The rows of a group lie close to one hidden flat surface of 11 dimensions, which may be shifted away from zero. Surfaces can cross.
Some rows, each with its group after it:
[-16  31  -3   2  12  25  20 -11 -37   2   8 -17 -10  13  -6 -21  -5  28
 -26] | J495
[ 12  10  12 -14   0   8   8   1   6   5   1  15 -20 -18  14  26  -7  21
  15] | J241
[ 27  -3  23 -13 -14   1 -34  -4 -16 -12  -8  35 -27  -9 -12 -17  -2  41
  16] | J241
[  4   9 -31  13  -2  13  10  -1 -21  -8  -8 -21  26  20  26 -10   6  -7
  -6] | J318
[  0  -2  21 -14   0  11 -13   7 -20  12 -25  18 -26 -25 -13  -7  11  22
 -10] | J495
[ 12   0  -4 -10  -7  -6 -36 -30  11  -7  25  -3 -17   3  20   2 -27 -28
  13] | J435
[-14   0   5 -10  -6   4 -30   5 -11  13  -1  -2 -22 -16   4  10  16 -31
 -11] | J862
[-19  -1  -6 -14  26 -16  -7  -5   6  13  -5  -6  -3 -28 -11  18  12 -13
   1] | J862
[-47 -16 -27  10   0  15 -20 -25 -31  20 -14   9   7   2 -14 -31   1  21
 -13] | J435
[ -7  18   4 -11  -9   6 -29  11 -24 -18  -4   8   8  -2   0 -25  18 -23
   1] | J337
[-26 -45 -25  57 -11  14  32 -16  16  30  18  -3  16  30  -3  16  15   3
  -8] | J318
[ 14  20 -22   7  18   4 -29 -22 -21  13  -4  12  -7 -27  -3 -44   6 -35
 -12] | J862
[-23   3  20 -18 -26   1 -14   6 -48 -28  15   8   8  19  18  15   3  27
 -15] | J495
[ 16 -16  10 -15 -18 -28   7  33  -3 -16 -33  15  40   0  10  -1 -12  18
  -5] | J337
[ 34  29 -20  -1  11  -8  -2  28 -32   8 -20 -19   2 -24  12  11  27  -8
 -14] | J862
[-30   8 -11  22 -15  15   5  -8 -36  12  29  14  24   1  19   2  12 -28
 -30] | J337
[ 10 -10   8  -2  -9   0   2   9   9   5 -13 -15 -22  16   9 -17 -12 -16
 -23] | J241
[-39 -28  47 -19 -13 -13  12  25 -31 -14   4  28  -1  -4  11  42  43  10
 -34] | J337
[-56  23 -27  -4  -5  16  50   0  -6  23  33  45  -9   4  31  12  -5  26
  -4] | J318
[ 25  -5 -12   7  25 -16  24 -20 -26  23 -10 -13   9 -29  14  26 -18  28
 -30] | J337
[-27  10  -4 -10 -16  15 -39 -17   4   7  17  -4  10  -7  -4   5 -33 -20
  20] | J435
[  5 -12  21  20  20  22  45 -33 -33  -5  21 -21 -29  24  24  18  20  19
 -46] | J495
[ -7 -10   4  -4 -12 -18  -9 -13 -12 -30  25  -1  23  24  30  -1 -10 -33
 -19] | J435
[-12 -13 -28  13  16  -2   1  -7 -12   5 -29 -30  44  -2 -11  -7   1   0
  -6] | J862
[ -7  28  -3  14  18  51  20 -38 -38  -2   9  16 -19   3   9 -44  17   9
 -19] | J495
[  4  22   5  11  -8 -18  -3  16  26  -4  36  32  13  -3 -43  -6  -3   7
  34] | J435
[ -4  15 -15   0 -10   4 -16  10 -33  25 -11  17 -18 -14 -12 -24  -6  31
 -15] | J495
[-12 -14  13 -17 -11   5 -34  23 -10   8 -32 -14 -25 -10   4  -3  27 -36
 -18] | J318
[ 18  28  15  19  26  41  18 -45  -6  14  17  -2  -9 -27  -3 -14 -18 -22
 -16] | J495
[ -8   2 -26  -9   1  -1   4  -5 -16  -1 -16   6  11   6  12 -10 -17  41
   6] | J435
[ 20  33 -23  -4  -1  -3   3  23 -34   0 -13 -19  13  -7  37 -10  10 -40
 -30] | J318
[-41 -30 -23  29   4 -13  -2 -29  20  18  41  -3  -7  25 -15   3   6 -25
  -5] | J862
[-20 -10  -3  14 -15 -15 -18 -15 -17   9  25  10  24   4 -13 -13 -24 -15
 -24] | J435
[ 26   9  -3 -11  -4  -8 -30 -11 -20 -31  11   0  -3   8   9  11   0  33
  28] | J241
[-34 -17   4 -11   5  18  -4 -12   0   0  -8  40 -30  -1  -4  -9  28  31
  17] | J435
[ 40 -16  47 -12 -18  -8  -3 -11  12 -25  20  70 -15 -18  17  28  -7  42
  32] | J241
[ 17 -39  20 -28   7  -7  12  -9   0 -13 -31  28 -23 -16  41  46  18  48
  13] | J241
[-24  -5  -5  -2  11 -10   8 -18  -5  10  -4 -27  50 -13 -22  24 -43  27
  -3] | J241
[-14  -9   2   3 -18  14 -31   6 -16 -10  10  -6 -22  15  27   2  47 -56
 -12] | J862
[-22 -12   0  12 -16   2  27  -7 -14  18  13  30  27  -7  22  15 -20   4
 -26] | J435
[-26   6   4 -19 -50   2 -10  25   3  -9  11  11  25  24  13  11 -41  16
  15] | J435
[  6 -27 -10  20  -4  -6 -32 -34 -12   7  16  -5 -10   6 -13  13  -7  27
   8] | J241
[-18  15 -45  22   6  31  -3  -6 -58  21 -25   4  14  -5   2 -40  27  12
 -23] | J862
[ 11 -22 -18  12  -4  21  -7 -38  25  -4  10 -15 -18  27  30  10 -14  -6
  28] | J318
[-25 -35  -5  43 -37   7  24  13  -5  16  27  23  -1  37  17   5  28 -11
 -28] | J318
[ -1 -25  -1   3  -2  -1   7  15  -6   1 -30  -7  11   3  -1   9  18  23
  -3] | J318
[  9  -9  12 -38  22 -19  17   7  14 -20 -21 -26   3 -13  36  53   1  -1
   4] | J241
[-21  23  16  -6 -21   4  -3  29   4 -26  37  -2 -35  49 -14 -16  23   1
   6] | J495
[-43   6   2 -10 -25  -4 -12  20  23  16   4  21  25  -3 -64   5 -43  70
  47] | J435
[ 22 -25 -15  22   9  -2 -33 -40 -23  38   0  13 -40 -25 -12  -5  -4  22
 -14] | J241
[ -7  43  18  -2 -31  48 -41  21 -28  -6  -2   6  12 -15 -16 -28  15 -35
  12] | J318
[-16  -8   2 -19   0 -10  -9   7  14 -19   8  15 -41  20  13  -3  34 -12
  10] | J862
[ -1   0  47 -17 -30 -39   9  40 -17 -47  30  54  10  20   8   5  22  13
 -12] | J337
[  8  -7  20  12 -14 -13  24  16  22   3  20  36  23 -12  -3  27  -3   0
  10] | J337
[ 39   6 -13  12  10 -20  10  20  11  -6  -9 -10   8   3  -5  -5  16   0
   8] | J862
[ -5 -11  -4  10  31  -2  -9 -32  -4  11   3 -28  -7 -10 -32  11   3  12
  -1] | J337
[ 22 -25  -9  24 -25  -1 -30 -18 -35  18 -10   3  10   4  -8 -20 -33  29
 -24] | J318
[ 16  24  11 -25  10   0   1   9 -35 -32 -22  -1  19 -10  13  -4   8  19
   0] | J495
[-11   5   5 -10 -12  10   6   9  -8  -5  -5   8   6   3  10   8  -5  18
   4] | J495
[-37  -2 -11  23  10  -1  24   4  -2  -7  12   3  53   7 -28   6  29   6
   8] | J337
[ -2 -24   0 -15  24 -14   9 -14 -28 -21 -31  25   5  -5   8 -13  24  49
  -7] | J241
[ 18  -8 -10   1  20  11   4 -11  12   3 -24 -10 -17  -7   5   3  16  10
  19] | J337
[ 18 -25 -11  14  15   4  31  -7  10 -12   2  33 -33  12  16  25  58  60
  36] | J241
[-10  -4   2 -20  -7  -8  -7   8   4  -2   1   6 -26   3  22  10   3 -10
  -4] | J318
[ 48  -7  -6  53 -15  -2  20  12  33  40  18  13  -6  -6 -20   6  -8  -4
   7] | J862
[ 30   2  12 -11  12  22  -1 -11  10 -21 -32  29  12 -29  25 -15  14 -21
  24] | J495
[-40  -3 -28  14   1   4  22 -44 -28  14  28   6  49   5  17   5 -46  14
 -24] | J435
[-37   3  37 -41  -4  30  -1  22  34  18 -36 -56 -39   4 -27   5 -35   4
  -2] | J495
[-29 -10  -9  17 -30  -3   1  17   0 -19  10   8  60  30   7 -10   6 -28
   1] | J337
[-11 -40 -14 -13  30 -12   9 -17  26 -14 -31  10 -17   8  20 -14  30  -2
  10] | J862
[-12   2 -49  12  21  32  32 -22 -13  47 -34 -18  14 -25  24  13 -19  24
  -9] | J318
[-31   6 -27 -19  47 -26  -9 -30   5 -23   4 -11  24  -6  -9 -17  11 -25
  11] | J862
[-26   0 -20  -6 -36  -4  20   0 -11  -2  20  34  12  38  20  -7 -53  75
   6] | J435
[  4  21  31 -13   1 -14 -11  17  14 -22  18  11  22 -17 -35  12   0  -6
  26] | J337
[ -3  25   6 -17  11   0  -7   8 -14  -7 -14  -1  27 -28 -17   3  -4   9
  10] | J337
[-14  35 -44  14  12  23  26  -4 -11  11  15   0   0   4  29 -12  17 -22
  -2] | J318
[-45   2 -49  20  24   9 -15 -16 -30  26  -8 -49 -20  26 -26 -49  23 -19
 -39] | J241
[-21 -14  35  -2  14  32  13 -16  29 -25  -7 -17   6  12 -13  -1  16 -19
  18] | J495

New rows. What belongs after each?
[-53  -2 -23  11  -3  18  12 -11  10  13  27  16 -17  23   6  -4  21  -7
   5] | J318
[ 57  12 -23   6  28   7  19 -16 -44   7 -36  17  -8 -30  40 -21  14  22
 -24] | J495
[ 24  35 -48   7   5  18 -28 -24 -49  23   4 -10 -43  -5  23 -24  -6  18
 -12] | J241
[ 24 -13  -7  52 -39  34 -21   5 -39  -2 -13 -17  44  23  -7 -28  12 -12
 -15] | J318
[ -3  30  57 -33  17  26  -2   9  -8 -10 -15  -1 -31 -31 -30   2  11  13
   1] | J495
[-13   6  12 -23 -13  21 -38  -7  19  19  -7   0  -9 -37   0  26 -23 -22
  30] | J435
[ -5  26  -7  30 -27  36  10   2 -22  47  20  30   5 -27   6   1 -14 -14
 -18] | J318
[ 21  11 -17   8  15 -13  10  16  -9   9  -8 -20  10 -16   4  21  22 -10
  -6] | J862
[-17  -5 -12   0   8  29  21 -17  12 -15  -3   0 -12  24  11   4  16  36
  32] | J337
[-27  -8 -10  11  19  28 -12 -60  24  24  30  10 -16 -25   1  23  -7 -22
  26] | J435
[ 25  15 -16 -10 -10  -2  10  30   0  24 -24   6 -42  -3  19 -10  -8  23
  -9] | J495
[-20  22   1   6 -11  33  -2  20 -15   9  -7   9  11 -13  -8  -7  23 -13
   4] | J318
[ 26   9 -20  38  40  11  47 -19  30  24   1  11  47 -52   1  27  19 -36
  20] | J862
[ 49  28  10 -20   4 -13 -17   9  11  -4   0   3  -7 -34  24  10 -14 -44
   7] | J862
[ 12  30  -2   1   2  12  18   3  -8  14   8  28  11 -33  12  12  -6   2
   5] | J337
[ 21  24 -20  23  20  11  68   5   4  -2  12  26   9   1  15   6  26  35
  14] | J495
[ -7   6  -2  -1   8   6 -13  -6  10 -19 -18 -16  67 -12 -21 -16 -11 -28
  22] | J862
[ 15   7   4  19 -10 -31  25  12   1  -4  33  17  45  -1   3  10 -12 -19
 -16] | J435
[-21   7   2  -9   2 -19  -5  18  -6 -25 -13 -10  70   1 -39  -6  -6  16
  15] | J337
[ 37  12  -2 -19  27  -8  -9 -13  19 -20 -16  18  -6 -26  24 -24   8 -41
  16] | J862
[  3   7 -15  15 -32  20  -3   4  -9  -9  10  -4  26  28  24 -16 -15 -17
   0] | J862
[-28 -10  16 -10   3 -11 -33   2  15  27   6   6 -30 -27 -40  14   5 -14
   3] | J862
[ 17   5 -12  -5  24 -28   0   7  -3  39  -8  26 -53 -38  -1  -6  15  -6
 -26] | J318
[-35  40 -13  -8  -1  20  -5  -8  -3  14  31 -23   0  -4  -6  22 -21  -5
  13] | J241
[ -3 -55   4  19 -36  15 -21  18  -2  15 -32  -7 -32  31   5 -12  26  -2
 -15] | J862
[ -7  15  26 -16   1  -7  24   1 -28   6  12  38   0 -29   0  27 -12  51
 -14] | J337
[  1  18  19  43 -54  22 -20  38  -4  40  50   5 -14  -2 -27  32  16 -32
  -6] | J862
[-15  11  14 -21   5  11 -18  25 -17   1 -11  11 -33 -23   9  19  59 -23
   2] | J862
[-25 -20  35 -11 -12  12 -35 -12 -33 -26  -3  18  11  -3  -6   0  20   2
  -3] | J495
[ 22  -4 -22  27   7   0   8  -5 -10  14  -6   9   0  -3  -5 -14  14  16
  -4] | J318
[ 22   6  42  17 -33  25  -5  36  14   0   4  12  23 -17 -14  27  14 -26
  19] | J318
[  3  20 -18  -2  -5  -8   4  -7  18 -13  25  20   3  18   5 -30 -27   2
  18] | J862
[ 46  17  12  17  19 -20  25  12   5  -2  28 -32 -49  18 -11   3  21  -5
 -25] | J495
[-13  12 -14 -11  -1 -29 -46  -1 -28  -3  27 -45  -2   6   7  14  -1 -54
 -28] | J862
[ -4   0   7  -9   5 -17   2 -10 -24 -11   7   8   7   4 -12  -2 -16  46
 -10] | J337
[ 11 -33  23  -6 -12  -6 -14  -8   3   5 -13  11 -25   1   5  -4 -11   1
 -17] | J241
[ 11 -22  17 -12 -12   7 -15   9  15  -6 -21  -5  -8  -4  31  17   9 -36
   4] | J862
[ 23  16 -17  18  10  43 -13  -7  -9  21 -33 -12   1 -28  -9 -16  16  -6
  17] | J318
[  8  21 -14   4 -18  35 -23  15 -40 -10 -20  -7  -5  12  24 -37  33 -29
 -12] | J318
[-17  -4  -4  -4 -21   0   1   9  -2  13  -3  15  20  -3  -3   5 -26  23
   2] | J435
[ 39  11  19   1 -11  20 -21  31   4 -25 -33  26  -7  -4  -6 -43  45 -23
  23] | J862
[ 42  -4 -16  33  -6  16   3 -45  -7  67  28  41 -55 -41  28  14 -36  10
 -19] | J241
[ -8  -2 -13  12  19  17  13 -14   8  -7  -7  13  17 -11  15  -4  37 -33
  13] | J862
[-22 -18  -2 -11  -9   1  -9  -8 -18  11 -20 -20  41 -14  18  21 -30 -16
 -24] | J435
[-10 -21  -7   1   4 -47 -14  44 -55  10 -40   5  -4  -1 -27 -40  48   9
 -64] | J318
[-15  -5   9   1  10  -9  19   7 -12 -16   8   7  13   3  -5  17  35  15
  -4] | J337
[-11  24 -38 -12  -1  -4  29 -13  -7 -11  32   1   1  26  67  14 -20  -2
  -5] | J862
[-23   5 -20  27   4  10  15  19 -10 -24   4 -16  44  29 -14  -5  59 -10
  15] | J862
[ -2  14  26   1  -2  -5  -5   9  21 -26  40   6  11   2 -10  23  26 -41
  24] | J337
[-52  10 -13 -30  24  31  -7 -25  27  -6 -10   1   7 -14 -25  22  -3  51
  76] | J435
[ 26  -3   3   6  -4  -6  12  -7  11 -16  23  10 -18  20  28   3   5  -7
   1] | J241
[ 18  28  -5  48 -37  30   9  27  -7  31  26  10  21  -6 -19   6   4  -8
   4] | J862
[-18  -5   6   9 -24   4 -32 -17 -21   2  28  24 -14  14 -10 -27  -9  -5
 -18] | J337
[ -6   2  -6  -5  -1  -2  -8  -7  10   3   3   4   4  -6   5  -3 -15 -13
   6] | J862
[ 23  13 -17  21  36 -27  17 -47  -5  13  35 -26  22 -12 -32  15 -50  45
  -3] | J337
[-15  39  12 -29   2  39 -24  24 -42  -4 -36  16   3 -46   7  -4  44 -20
   6] | J862
[-32 -23 -28  14  -9  20   7 -15 -11  10  -3   2 -10  28  20 -10   8  15
  -7] | J318
[  8 -10   9  -2   0  -9   3   2  12  -6  -1 -14  -3   9  -1   8  -8  -2
  -1] | J241
[  6  -6   3   6 -14   7   9   5  -2   2   5  33  -8  -1  18   7  12  11
   7] | J495
[ -1 -30 -10  31   2 -33 -11 -26 -29 -26  43 -14  -8  52   5 -16  33 -19
 -42] | J337
[  5   2  -1 -11  -9   3 -18  14  -4  15 -21 -18 -39   7  -3 -21 -10   0
 -18] | J495
[ 10 -26  14  -7 -18 -32 -21  36  -2   7 -13  11 -23  -2 -14  20  19  23
  -2] | J495
[ -4  18  15   3 -17 -10   2  13  42 -37  40 -13  57  21 -13  19 -20 -37
  40] | J862
[-23   6  14  12 -21 -11   8   0 -12  12  52 -26   0  24 -18  34 -28  15
 -27] | J495
[-15   9   4  -1 -27   4 -22  15 -27  21  13  29 -28  -4 -12  -7  -3  25
 -13] | J495
[ 30  28 -21 -11  39  -1 -15 -19  25   1  -4 -16 -26 -25  -3  -4   5 -21
  34] | J318
[ 14   7  -3   6  15 -13   3  -7  -6  -5   5  -1  10  -7 -14   0   4  11
   3] | J337
[-15  -6   2  -7 -14   4 -11   3  -8   3  -4 -17  -4  16   2  -1 -17   4
 -12] | J495
[-27  -6   0  -4   6  16   1   7  34  26   2 -42 -11 -10 -29  76   1  29
  44] | J241
[  3  12  -1  -5  -7  16  15   6  10   4   4  18   3 -14  25  16  -1 -13
  13] | J862
[  3  -6  -5 -13  25  26   8 -30  18 -23 -29  19  30 -25  47 -10  18 -55
  22] | J862
[ 15 -34 -17  26  13   9  28  -7  23  30 -36  13   2 -14  -2  -4   8  17
   4] | J862
[  7  15   2   5 -39   0 -30  41 -24   3   4 -18  -7  20 -13  -5   2   1
  -9] | J862
[ -8  -1  -7   1  -1 -17 -10  -4  12 -26  24 -14  15  28  -6  -2   2  -9
  16] | J318
[-38 -45   0  10  25  -1 -18 -32  16  22 -17 -22  26 -31 -20  24  15 -51
  -5] | J862
[ -2   0  21 -24 -23  -8  -1  27   1 -17  -3   3   6   5  23  25  -5  -4
   2] | J318
[ 29  37 -42  33  -5  31   9  -4 -18  -4  20 -13   4  19  47 -27  23 -56
  -9] | J318
[  0  10   2  15  -3   8   3 -14  -6  17  20  -1   1  -9 -12   2 -20  -1
 -11] | J495
[-24 -25 -16 -12  -7  -1 -24  -5 -17 -10 -12  -6 -28  31  26 -21  25 -12
 -17] | J862
[ 39 -15  17 -31  11  42 -54  -8  10  18 -85 -39 -34 -52   3  11  -4 -12
  26] | J318
[-12 -26  -2  10  -5   6  -5 -16 -19   3  -7 -13   5  14   6  -2  -3   6
 -21] | J495
[  6   8   4  18  15   0  33   6  30   4  26  16 -34   7  -1  -1  35 -23
   4] | J241
[-19  -9  -1   9 -16   8  10  -9 -16  37   2  25  20 -26  11  12 -31   1
 -28] | J435
[ 27  38  18 -40  25 -28 -12 -17  10 -24  19   8  16 -40  -4  22 -43   7
  29] | J435
[ 17  13  -9   5   8   1 -23 -19  -3  21  23  -3 -41 -19  -1  16   3  -9
   6] | J241
[-15  11 -15 -10  -4   3  -8  -5 -13 -10   1 -16  28   6  22   3 -13 -22
  -3] | J862
[-15  39   5  -9  -4  25  13  -5 -17  12  13 -10   2  -7  -5   0 -34  16
  -9] | J495
[ -3  15  -8  11 -24  -1  -4   7 -27  11  30  31 -14   7   6  -4  -1  21
 -10] | J495
[-27   8 -21  15 -41   4  -6   5 -12 -12  35   3  39  39  21 -12 -18 -24
  -6] | J435
